There are 4 ways to turn a row about zero (a turn may also mirror it). The second row of each pair is the first, turned, with some noise.
In the rows, zero is written as 128.
Some pairs, each with its turn after it:
[ 65 122 185 157]
[167 147 203 146]
Lafeb

[119 116 138  97]
[128 137 125 163]
Lafeb

[158 112 184 134]
[110  88 152 178]
sava

[ 72 189 150 124]
[106 205 143 155]
Pitid

[152 145 127 119]
[110 115 107 122]
gipa

[103 120  52 167]
[145  88 159 199]
gipa

[164 123 155 162]
[168  97 126 104]
Lafeb

[ 69 136 155 130]
[171 156 172 133]
sava

[ 93 102 146 103]
[164 136 158 153]
Pitid

[146 131  99 124]
[114 113 117 153]
gipa

[140 122 132 101]
[121 106 143 145]
Pitid

[165 106 116 146]
[149 124  95 101]
Lafeb

[102 100 121 151]
[171 137 118 113]
Pitid

[127 105 138 155]
[167 137 125 135]
gipa

[132 138 114 176]
[114 107 146  85]
sava

[ 96  84  91 123]
[185 121  97 111]
sava

[114 124 141 192]
[194 105 137 122]
gipa

[160  89 135 138]
[124  81 113 144]
sava

[107 112  88 129]
[108 168 122 114]
Lafeb

[162 135 178 116]
[ 95 110 177 114]
Pitid

New pairs. What belongs after each?
[103  94 123 128]
[168 117 123 127]
sava

[176 162 136 121]
[105 101  79 109]
gipa

[129 149 161  51]
[101 123 183 184]
Pitid

[176 105  93 106]
[118 125  60 120]
Lafeb

[138 115 107 144]
[132 139 111 106]
Lafeb

[182  77 117 118]
[156 128  57 124]
Lafeb

[164 124 106 147]
[114  98  99 105]
Pitid

[137 114 196  85]
[118 114 208 138]
Pitid

[ 82 115 122 106]
[173 150 125 129]
sava

[ 95 104 114  98]
[174 142 108 135]
sava

[149 151  79  96]
[ 97 106  90 171]
Pitid

[140 172 126 104]
[ 88 103 120 108]
gipa

[101 132 141 108]
[118 140 146 153]
Lafeb

[ 85  86  96 131]
[190 128 106 144]
Pitid

[144  31 146 110]
[152 216 103 162]
gipa

[112 177 105  96]
[ 64 118 139 140]
Lafeb

[144 127 148 160]
[159 116 107 114]
gipa

[ 82 152 136 142]
[146 157 168 110]
sava

[ 96  81 132 119]
[142 175 156 145]
gipa

[108 142  90 105]
[131 135 100 170]
Pitid

[182 167 155 134]
[ 63 119 144 101]
Pitid

[105 159 121 133]
[103 127 157 121]
Lafeb

[134  89  70 108]
[159  85  84 155]
Pitid

[196 108  72 146]
[128 100  71 195]
gipa

[166 131 138 149]
[ 91 102 132 127]
sava

[162 113 120 141]
[142 120  96 108]
Lafeb

[111 143  96 157]
[107 143 144  91]
Lafeb

[123 126 154 108]
[127 128 158 139]
Pitid

[121 106 115 146]
[147 134 135 148]
gipa

[142 128 144 137]
[113 117 138 138]
sava

[136 112 170 159]
[173 139 110  99]
gipa

[111 113  68 109]
[ 90 177  99 120]
Lafeb

[149 102  83 142]
[144  94  87 118]
Pitid

[132 169 193 153]
[ 93 132 196 146]
sava

[155 126 101  62]
[114 154  65 155]
sava

[128 156 150 145]
[139 111 127  97]
gipa

[ 99 114 179  80]
[145 134 195 161]
Pitid

[ 91 126 145 180]
[182 117 159 112]
gipa

[149  97 143 136]
[138 101 145 105]
Pitid

[ 85 117  88  95]
[ 85 181 130 146]
Lafeb

[ 59 143 100 136]
[ 93 174 179 123]
Lafeb

[ 76  32 120 118]
[170 224 117 156]
Lafeb

[131  98 113 134]
[150 109 117 124]
Pitid

[132  81  58  64]
[ 68 163 136 211]
gipa

[ 84 130  85 144]
[156 159  86 146]
Pitid

[ 90 130  87  83]
[147 136 109 193]
Pitid

[165 144 132 141]
[130 105  92 119]
gipa

[133 139  95 145]
[117 130 115  93]
sava

[154 102 155 125]
[129 100 159 109]
Pitid

[ 76 151  99 144]
[145 178  92 149]
Pitid

[125  87 105  66]
[162 138  70 164]
sava

[119 178  80 153]
[116  60 145 147]
gipa

[112  50 108 133]
[160 179 143 186]
gipa

[128 182 197 135]
[132 110 117  42]
gipa

[ 89  73 137  75]
[137 184 114 194]
Lafeb

